The rows are grouped in 3 ways, from coarse to fine. Each group lies inside one group of the grouping before and may be the whole of it. The rows also spread widely along 9 directions, which tell nothing about the answers.
In the rows, 128 means zero.
Known rows, each followed by its group in each grouping:
[161 145 146 159 130 126 150 123  98 159 109 128 102 108 157 167 120 128
  98 202 151  87 112 110 232 136 169 156  76 106 103 140 152 135]	Q813 Q785 Q103
[152 139 118 134 125 153 112 139 106  90 131 143 119 127 120  94 160  90
 145 130 147 100 107 139 151 130 152 133 159 112 126 129  94 110]	Q747 Q471 Q590
[116 125 109 141 121 132 111 154 111 117 133 128 129 136 107  77 136 117
 108 110 117 150 152 128  78 150 126 145 139 107 130 130 115 105]	Q960 Q629 Q167
[121 123 100 189 131 140 142 109  85 200 148  93  91 124 162 115 113 124
  51 192 165  98 169  92 165 145 182 177  86 111 113 128 154 134]	Q747 Q68 Q234
[ 63 124 101 169 131 154 127 127 106 187 169  71 145 113 175 130  82  91
  85 140 171  96 175 143 125  97 168 132  96 136 129  85 134 138]	Q813 Q586 Q7
[136 132 126 124 133 136 141 152 135 132 115 117  96 124 150 145 141 126
 107 161 158 141 111 115 161 124 155 143 101 149 125 135 148 141]	Q873 Q506 Q232
[108 133  80 135 120 150  93 156 100 125 190 107 141 103 140  97 133  61
 135 104 147  98 145 156  61 120 144 116 175 122 128 106 125 105]	Q813 Q903 Q393
[108 121 100 154 144 150 103 182  82 103 103 142 151  85 110 113 106 126
 115  86 117 126 130 134 116 175 130 143 117  97 143 116 116  93]	Q873 Q684 Q224
[ 84 125 122 150 127 118 144 143 118 172 136  97 128 136 130 105  92 151
  76 127 149 162 188 100 105 121 143 155  98 136 129 128 132 144]	Q960 Q423 Q408
[ 98 131 136 135 143 131 122 159 118 126 130 123 161 108 138 132 107 111
 128 100 116 117 133 152 114 130 140 116 115 121 135 106 119 118]	Q813 Q586 Q845
[166 177 114 115 119  94 140 156 128 172 130 129  95 112 153 173 148 119
 122 210 181 110 137 105 185 119 164 149 127 136  58 174 189 158]	Q813 Q785 Q493
[101 138 126 124 125 164 124 142 121  98 130  99 156 117 141 124  95  82
 137 103 159 128 115 137 124  89 127 115 136 140 142 106  91 127]	Q813 Q785 Q734
[ 82 114 152 134 131 110 147 137 173 124 128 113 165 135 143 172  72 115
 135 104 116 100 119 166  99 102 123 108 112 161 130  81 123  94]	Q873 Q506 Q838
[148 130  92 129 120 125 117 163 121 132 148 139  87 135 124  94 175 118
 112 151 151 140 129 114  99 153 141 147 149 131 112 150 152 130]	Q873 Q506 Q571
[112 125 110 134 151 143 117 162  99 149 134 126 125  89 147 132 139 139
 112 127 119 130 132 129 148 156 162 134  86 123 137 121 142 125]	Q873 Q684 Q841
[142 134 136 130 113 122 130 130 138  94 155 137 115 147 105  94 135 112
 125 121 125 136 113 126 101 115 122 127 153 125 124 136  99 124]	Q813 Q903 Q393
[155 132 143 155 124 109 151 129 110 147 130 138  86 151 120 108 133 156
  76 172 127 155 132  90 156 149 136 163  94 111 116 160 130 142]	Q813 Q785 Q103
[154 132 138 133 135 158 112 103  91 144 181 136 115 119 162  96 189 104
 140 160 124  72 105 148 175 129 184 115 111 105 141 102 109 128]	Q813 Q586 Q845
[115 118 127 138 121 130 139 126 165 139 154  87  91 171 156 140 151 104
  98 166 105 140 107 128  94 109 144 122 124 160 119 119 140 108]	Q960 Q629 Q167
[123 115 106 126 159 153  95 178  98 109 141 144 134  90 143 119 163 105
 146  88  96 114 104 164 102 170 152 109 124 119 159 100 130  80]	Q873 Q506 Q232
[ 64 108 103 133 164 201  92 193  76 100 120  92 167  69 146 101 125 107
 119  39  95 165 130 157  95 158 144 108 100 118 198  91  93  89]	Q960 Q629 Q167
[116 159 134  95 143 100 129 188 125 143 107 129 150  83 144 171 120 140
 143 122 151 149 140 131 155 127 145 123 106 142 105 154 154 146]	Q813 Q785 Q734
[117 119 119 145 118 128 139 146 139 109 118 125 123 144 115 108 103 120
  99 123 146 144 133 118 100 128 116 151 131 136 127 122 116 120]	Q873 Q506 Q838
[115 120 104 145 127 121 113 153 110 142 147 139 136 111 130 106 122 115
 119 114 132 101 151 145  93 153 140 141 127 115 128 107 133 100]	Q873 Q506 Q838
[148 138 143 144 109 139 135 106  85 118 137 149 131 141 102  49 122 129
 113 129 156 129 143 114 148 126 127 157 122  86 138 130  69 144]	Q813 Q785 Q103
[102 128 102 124 138 140 112 180 120 117 122 121 152  90 140 140 116 100
 143  97 145 112 123 156 109 138 137 119 133 136 133 107 141 105]	Q873 Q506 Q571
[141 113 121 164 134 162 113 127  99 105 133 139 124 118 137 118 129  85
 125 130 120  70  94 152 141 148 150 132 121 100 148  89 114  76]	Q873 Q506 Q232
[100 137 111 112 145 151 109 192 137  99 133 103 139 111 147 145 143  84
 137 100 121 149 106 145  80 118 130 100 152 158 133 119 134 123]	Q813 Q586 Q845

New rows. What belongs after each?
[127 115 104 126 152 142 112 165 102 153 161 127 105  94 167 131 180 129
 118 133 108 120 118 139 128 165 175 123  97 136 145 116 157 107]	Q873 Q506 Q838
[ 72 138 138 114 125  70 134 170 172 140 141 122 168 152 113 131  83 133
 124  85 119 161 175 148  29 108 102 120 145 154 103 123 132 136]	Q813 Q586 Q845
[162 141 109 143  86 164 116 113  98  84 127 139 111 160  81  19 151  95
 110 144 177 140 136  99 121 122 119 173 173  83 127 148  67 135]	Q960 Q629 Q167
[129 130 132 131 123 101 139 130 151 147 144 130 116 146 139 140 125 121
 125 154 140 107 130 140 114 120 144 136 120 143 108 116 146 119]	Q873 Q506 Q232
[108 116 104 138 146 149 104 150  83 149 158 134 142  92 149  99 136 117
 125 102 129 103 144 159 118 160 165 129 100 108 159  93 124 102]	Q873 Q506 Q232
[147 152 107 110 116 114 128 184 153  94  98 141 114 127 109 137 133 102
 138 139 174 147 116 122 107 124 118 144 165 146  93 157 150 133]	Q873 Q506 Q232
[ 74 133 137  90 131  89 117 128 116 189 217 129 165 136 136  57 141 166
 138  72 122 163 205 153  51 117 143 114 109 137 149 109  96 150]	Q813 Q785 Q734
[111 107  83 199 108 131 114 102 100 170 183 115 112 157 132  89  99  92
  74 165 134  66 159 128  74 144 144 162 134 102 109  88 132  86]	Q873 Q684 Q224
[113 119 105 154 109 203 128 111 121  83 135  89 126 147 138  85  99  53
 112 127 190 108 102 131 116  80 128 139 149 138 157  83  76 119]	Q873 Q506 Q232
[124 115 131 139 133 116 121 120 109 141 168 153 123 143 121  85 151 154
 119 122  94 119 134 136 104 155 146 135 107 112 138 111 106 108]	Q873 Q684 Q224
[117  98 143 164 159 142 117 116  86 169 174 127 118 115 165 121 158 140
 110 128  58  87 124 146 148 169 185 116  68 103 166  85 124  77]	Q960 Q423 Q408
[126 121 133 149 130 107 115 165 116  93 109 162 145 135  75  89 115 136
 127  79  91 146 144 124  71 169 104 138 150  94 132 132 106  82]	Q960 Q423 Q408
[129 133 123 155 131 122 145 140 114 176 141 100  89 127 165 160 124 125
  77 187 136 125 129 107 157 134 159 147  88 137 108 137 164 136]	Q813 Q785 Q103
[161 156 147 164  90 101 161  97 163 114  90 134 105 179 109 149  84  93
 114 206 192  74 117 110 186  89 134 169 154 124  62 149 118 129]	Q747 Q471 Q590
[132  91 122 164 149 162 131 110 110 159 173 108  68 142 179 125 178 124
  84 172  91 105  90 131 155 156 181 124  70 136 159  97 141 100]	Q873 Q506 Q571
[128 141 132 157 121 103 131 142 132 125 125 143 131 139 111 127 108 114
 114 138 137 113 138 128 119 128 127 139 138 113  95 135 130 120]	Q813 Q586 Q7
[115 132 142 158 108 115 163 101 127 155 116 120 125 151 123 116  77 158
  82 169 172 120 152 100 170 111 142 173  82 122 110 126 113 154]	Q873 Q684 Q224
[140 102 101 158 135 150  93 149  94  84 156 165 117 138  97  49 156 100
 119  83  88 126 116 146  52 182 118 135 157  90 162 104  96  65]	Q873 Q506 Q232
[100 128 142 129 136 133 131 121 110 169 172 114 135 128 153 101 136 135
 111 129 130 122 152 141 136 119 164 125  87 126 144 108 112 151]	Q813 Q586 Q845
[135 120 141 185 112 136 137 112 115  95 104 138 136 154  87  92  79 112
 103 126 126 103 130 112 128 136 112 158 137  87 128 113  88  88]	Q960 Q423 Q408
[ 89 103 163 153 151 139 152 146 143 102  92 119 143 127 136 155  75 140
 103  94  97 146 101 143 139 134 127 123  66 139 166  92 105  97]	Q873 Q506 Q232
[175 139 147 108 137  89 109 156 137  93 150 183 111 146 110 123 194 124
 168 122  68 126  83 144  96 159 125 103 161 117 109 148 127  87]	Q813 Q785 Q734
[124 126  99 133 124 149 114 151 111 119 143 129 120 125 128  89 139 101
 118 120 154 132 133 133  96 134 138 141 140 125 139 117 119 120]	Q873 Q506 Q232
[ 95 119 167 155 129 115 152 117 129 131 125 121 159 144 125 128  61 138
 104 106 110 123 137 140 124 115 116 131  91 120 141 100  91 111]	Q813 Q785 Q103
[ 94 139 132  98 164 135 115 193 123 132 119 110 161  70 162 175 138 128
 161  88 115 131 124 152 135 130 163  94 106 152 141 113 147 114]	Q960 Q423 Q408
[128 135 131 110 128 139 124 135 123 114 142 135 134 126 131 113 150 128
 147 128 140 118 108 138 141 117 150 123 120 136 133 118 104 132]	Q873 Q684 Q224
[142 135 128 131 124 109 134 157 121 124 121 143 101 143  98  90 152 159
 103 133 126 176 147  89 112 152 129 154 131 118 120 165 128 134]	Q960 Q423 Q408
[138 136 128 104 120 130 122 155 141  76 119 154 139 138  99  90 137 112
 155  95 149 145 112 140  94 120 111 129 159 133 133 129  96 122]	Q873 Q506 Q232
[154 126 128 148 124 144 133 145 137  89 104 135 115 124 134 154 124  90
 129 152 136  90  78 132 154 131 134 135 136 130 117 117 130  95]	Q873 Q506 Q838
[113 131 125 146 114 107 136  91 118 213 196 104 109 155 153  93 139 140
  96 178 152  98 186 117 120 108 176 150 103 131 115 113 140 142]	Q960 Q423 Q408
[117 128 111 140 123 123 135 157 137 131 121 120 126 123 135 139 109 113
 108 140 156 122 134 125 116 127 134 147 126 143 113 124 145 121]	Q873 Q506 Q838
[168 162 107  95 111 144 111 142  95 118 163 140 107 127 121  58 192 111
 146 147 185 148 130 105 139 115 147 142 161 121 118 164 105 168]	Q813 Q785 Q734
[137 121 160 138 128 117 149 126 165 103 125 127 100 176 115 130 140 132
 119 142  95 144  96 111 116 118 124 126 130 145 125 129 114 109]	Q960 Q423 Q408
[140 119 180 153 154 114 147 145 140 107 101 147 115 134 135 177 129 141
 116 141  61 121  73 134 174 156 142 113  81 120 128 125 132  99]	Q813 Q586 Q845
[153 162 133 127 118  75 131 151 104 166 124 161 135 108 117 131 122 144
 128 158 154 106 164 125 154 149 143 157 122  97  80 158 154 139]	Q813 Q785 Q103
[125 141 157 116 128 135 144 137 130  97 116 123 134 137 119 113 115 134
 127 114 143 165 114 114 147 104 122 127 112 137 140 136  86 148]	Q813 Q785 Q734
[114 152 163 132 140  91 159 162 145 157  85 121 135 107 149 199  93 151
 109 163 143 128 132 118 195 120 155 136  73 138  94 147 166 158]	Q813 Q586 Q845
[137 131 128 153 120 129 138 152 126 101  85 141 131 121 112 137  92 113
 117 137 155 106 111 127 156 140 124 151 121 113 114 128 130 111]	Q873 Q506 Q571
[127 131 141 154 117 114 149 106 167 143 154  99 101 169 160 182 109  86
 109 187 125  90  96 130 127  92 139 121 126 158  94 111 148 105]	Q813 Q785 Q734
[122 132 143 143 117 131 135 129 123 117 110 123 138 134 118 114 110 121
 118 130 130 119 132 134 143 126 135 143 116 107 126 124 107 112]	Q960 Q629 Q167
[ 86 127 146 123 134 114 133 116 140 162 179 104 152 138 163 141 108 117
 134 116 113 109 138 158 100  97 145 103 106 149 135  89 114 114]	Q813 Q785 Q734
[153 126 149 131 125 135 138 119 127 104 124 149 115 143 120 103 139 125
 130 139 135 115  99 133 156 128 141 138 112 118 139 118 100 118]	Q873 Q506 Q232
[117 106 108 174 126 133 127 150 117 118 122 132 118 133 119 111  99 113
  86 123 120 122 130 122  94 160 121 154 126 113 130 112 127  89]	Q873 Q506 Q838
[101 119  95 134 128 154 111 154 123 110 152 115 137 133 129  86 123  90
 120  95 147 133 133 145  60 123 126 129 150 138 148  99 110 110]	Q873 Q506 Q232
[ 85 116 143 158 131 130 153 129 136 153 144  92 117 158 142 113  94 137
  66 136 126 162 149 112 109 114 134 140  85 140 139 115 116 149]	Q813 Q586 Q845
[135 132 155 123 119 158 138 116 142  68 141 129 123 168 109  75 150 108
 138 113 138 151  91 128 126  86 121 114 148 138 146 123  59 145]	Q813 Q586 Q7
[123 123 128 136 130 144 138 136 142 111 128 111 108 143 142 143 131 119
 114 152 131 128  92 119 135 114 140 130 114 151 125 119 123 123]	Q873 Q684 Q224
[120 115 131 156 126 130 158 131 158 130 117 103  87 163 145 153 105 121
  80 172 140 144 108 111 132 116 135 147  97 157 123 122 142 125]	Q873 Q506 Q232
[116 145 137  94 127 102 112 143 129 149 151 137 161 111 137 122 156 130
 166 114 119 106 149 168 117 127 157 113 127 123 117 118 126 115]	Q960 Q629 Q167
[161 134 108  99 105 135 112 133 112 102 174 164 106 151  97  16 200 129
 142 116 158 153 138 120  84 133 130 147 170 117 139 144  85 147]	Q873 Q506 Q838
[111 134 106 107 123 112 108 162 112 126 183 140 127 150 101  38 160 135
 121  82 127 197 172 119  24 137 112 134 161 129 138 146  96 142]	Q813 Q785 Q734
[166 140 121 145  95 137 128  93  94 134 147 154 125 132 116  62 135 111
 128 163 194  69 145 126 174 122 154 170 135  89 118 120  97 137]	Q873 Q506 Q838
[184 139 149 134 135 119 129 144 127  93  92 173 111 116 121 153 150 120
 150 156 122  86  73 137 193 157 149 136 119 105 115 135 135  96]	Q873 Q506 Q232
[125 136 110 135 113 129 138 166 156  88  93 120 118 145 105 128  94  96
 110 131 171 151 119 114  91 113 105 151 157 147 107 138 130 127]	Q873 Q506 Q232
[123 141 133  98 127 127 129 165 175  72 107 128 134 136 116 153 128 111
 155 115 130 151  85 135 103 100 109 109 156 168 111 131 118 126]	Q873 Q684 Q841
[141 123 148 162 164 122 144 158 145 146 112 112  80 111 186 241 150 116
 102 196  81  92  63 134 203 147 182 105  72 149  98 130 196  98]	Q813 Q586 Q7
[111 128 124 155 115 118 164 145 147 136  94 109 103 152 118 128  76 137
  67 159 178 166 148  92 129 117 121 173 101 144 113 144 137 153]	Q873 Q506 Q232
[ 86 136  36  99 144 167  79 199  72 178 194  95 117  73 157  63 186 121
 106 107 175 183 192 118  62 151 169 141 131 144 144 139 154 168]	Q873 Q684 Q841
[125 132 124 126 150 153 122 155  99 149 148 106 117  91 180 157 155 112
 122 146 122 117 103 137 167 133 171 114  90 138 141 116 142 126]	Q813 Q785 Q103
[107 143  97 146 114 185 144 131 139  99 108  58 122 138 148 131  84  60
  98 156 216 127 117 102 131  63 132 149 161 170 116 120 111 149]	Q747 Q68 Q234
[120 120 125 142 151 143 129 142 110 155 136 116 106 102 164 161 143 139
 107 160 111 114 111 128 175 149 174 129  69 134 131 118 152 119]	Q873 Q684 Q841
[148 118 133 160 113 115 139  91 109 164 167 148 105 151 130  80 139 138
  99 168 139  85 147 124 147 142 159 160 100 102 124 113 116 117]	Q873 Q506 Q838
[100 136 146 150  94 127 136  97 139 116 119 113 183 146 113 115  58  89
 137 120 158  74 146 157 125  85 121 139 141 105 114  89  82 103]	Q960 Q629 Q167
[117 134 118 152 110 142 142 130 148 113 145  89 109 145 141 144  99  78
 101 154 154 119 107 121 117  89 131 131 143 151 112 121 125 124]	Q813 Q903 Q393
[102 130 124 139 150 163 125 155 103 140 137 100 134  91 170 151 133 105
 119 131 144 112 118 143 169 118 173 111  91 136 141 108 132 133]	Q813 Q586 Q7
[131 148 165 131 147 117 141 156 131 118  90 141 148  92 142 191 114 128
 145 137 128  95 100 148 205 125 158 113  91 125 108 130 139 123]	Q813 Q586 Q7
[ 90 133 111 111 158 147 101 196 107 124 125 112 166  68 150 150 133 112
 156  78 117 128 135 155 110 139 152 103 125 138 148 107 141 103]	Q960 Q423 Q408
[ 73 132 127 119 124 143 139 142 140 131 156  88 143 149 133  89 108 121
 106 100 168 177 161 126  86  78 129 122 125 165 142 118  94 173]	Q813 Q586 Q7
[133 141 119 153 128 120 129 154 114 135 123 137 116 122 123 126 129 117
 106 150 145 124 136 119 141 141 145 144 124 114 102 146 141 133]	Q813 Q586 Q7
[135 125 135 156 115 117 126 126 136 100 131 142 132 158  99 103 118 107
 131 122 109 103 122 128  89 130 115 133 162 111 117 116 107  84]	Q960 Q423 Q408
[108 135 157 119 127 111 142 109 138 158 172 123 136 152 140 102 137 141
 127 130 141 127 149 141 130  93 155 116 105 140 125 115 103 156]	Q813 Q586 Q7
[ 95 130 164 169 137 109 152 127 112 149  99 124 164 110 134 165  41 144
 102 121 122 101 143 134 176 133 138 140  63 104 129 108 119 108]	Q813 Q785 Q734
[124 132 168 148  89 117 162  67 139 138 130 121 135 181 106  71  92 141
 101 157 163 119 157 115 159  87 132 164 104 107 122 120  68 147]	Q960 Q629 Q167
[103 108  67 170 103 155 105 120  89 152 195 113 122 146 126  31 120  86
  85 118 163 107 181 130  41 137 133 163 157 109 141  92 104 108]	Q873 Q506 Q838
[156 143 155  85 157 126 135 152 151 134 150 117  87 119 185 193 207 128
 154 172 101 134  58 133 181 116 178  86  98 175 121 141 159 134]	Q813 Q785 Q734
[117 122 126 127 137 111 131 130 127 173 169 127 115 131 157 123 145 138
 116 144 130 114 145 145 120 132 165 131  94 139 132 108 144 125]	Q873 Q506 Q232
[126 141 115 141 135 146 103 161 103 114 131 129 147  98 137 131 128  83
 141 123 136  91 119 149 130 137 147 121 141 108 120 113 129 112]	Q813 Q586 Q845
[131 131 152 129 130 122 130 125 119 146 131 134 131 124 136 119 148 144
 125 141 110 114 130 140 164 140 162 132  92 108 130 125 121 116]	Q960 Q629 Q167
[ 76 140  82 120 134 161  92 191 103 105 151 107 171  96 124  86 119  76
 138  59 163 147 161 153  49 113 124 114 174 137 138 110 109 130]	Q813 Q586 Q7
[107 110 134 123 127 162 124  89  82 142 193 135 140 142 127   4 152 148
 119  86 147 140 164 144 111 122 154 138  94 107 196  88  48 145]	Q873 Q506 Q232
[ 87 109 124 157 129 178 142 146 130  86 126  78 119 156 132 106  88  96
  77 100 126 183 107 112  80 105 100 129 125 154 162 109  84 123]	Q813 Q785 Q103
[122 117 137 147 133 129 127 120 120 123 142 142 131 131 123 114 118 132
 121 125 105 105 117 140 130 140 137 131 105 112 134 104 106 101]	Q873 Q684 Q841
[119 115 155 112 138 123 169 136 171 125 132 108  67 176 132 123 159 185
  80 159 108 225 103  85 134 116 133 136  74 180 138 156 121 171]	Q873 Q684 Q841
[117 123  95 166 122 123 136 169 142 127 102 112  97 141 122 146  91 103
  76 154 152 145 132 108  89 142 117 164 131 141 104 138 161 112]	Q873 Q506 Q232
[120 112 102 153 138 177 122 155 105 109 124 106 108 112 148 124 132  95
 104 132 140 122  99 127 138 143 147 133 113 132 151 108 129 108]	Q873 Q506 Q571
[ 83 119 112 146 128 129 122 132 121 148 151 115 153 124 131 113  89 121
 112 110 132 116 159 144  91 124 135 133 110 128 133  94 114 115]	Q873 Q684 Q841
[156 149 139 125 131 113 137 171 117 113  98 144 112 113 120 146 137 138
 118 148 135 148 111 105 163 145 132 143 117 120 106 164 140 136]	Q813 Q785 Q103
[180 141 147 170 119 144 152 107  90 133 117 137  80 114 138 128 133 131
  86 202 150  95  99  95 252 140 178 164  75  87 118 153 128 139]	Q813 Q903 Q393
[128 151 132 111 115  98 125 141 123 120 135 161 150 142  90  65 132 136
 147 101 161 134 170 136 108 122 132 146 159 110 114 144  86 139]	Q747 Q471 Q590
[ 93 143 182  63 126 107 148 109 160 143 169 118 168 150 133  87 145 169
 173  88 141 156 156 147 118  64 147 100 109 166 152 108  73 169]	Q960 Q423 Q408
[121 148 145 145 102 100 151 105 140 151 142 126 134 162 115 100  98 126
 106 157 181 118 166 118 135  89 135 151 128 123  93 133 110 162]	Q813 Q586 Q7
[109 148 115 115 125 111  99 168 106 136 123 143 184  88 116 111 118 115
 158  89 136 105 169 165 103 145 140 130 142  94 115 120 124 103]	Q960 Q629 Q167
[159 133 160 174 101 104 151  84 128 128 118 151 117 172  94  97  98 133
 108 170 140  85 137 104 159 123 130 167 128  89 101 128 101 111]	Q960 Q423 Q408
[115 137 121 132 126 133 126 140 124 120 135 124 132 135 126 103 126 105
 127 119 156 120 140 139 120 114 145 135 145 131 125 123 100 125]	Q747 Q471 Q590
[ 64 141 128  83 140 118 131 164 147 128 143  98 179 120 129 100 107 137
 144  55 158 179 173 143  58  88 125 113 141 175 142 118  97 154]	Q747 Q68 Q234
[ 80 130 117 114 168 122 120 195 107 160 146 111 141  86 158 145 127 148
 111  82  96 180 153 139  94 155 146 110  85 145 147 125 148 122]	Q813 Q785 Q493
[111 113 135 168  96 143 147  82 138 114 139 116 137 174 116  87  74  93
 108 136 166  84 127 137 115  93 118 147 134 120 134  84  81 111]	Q873 Q506 Q571
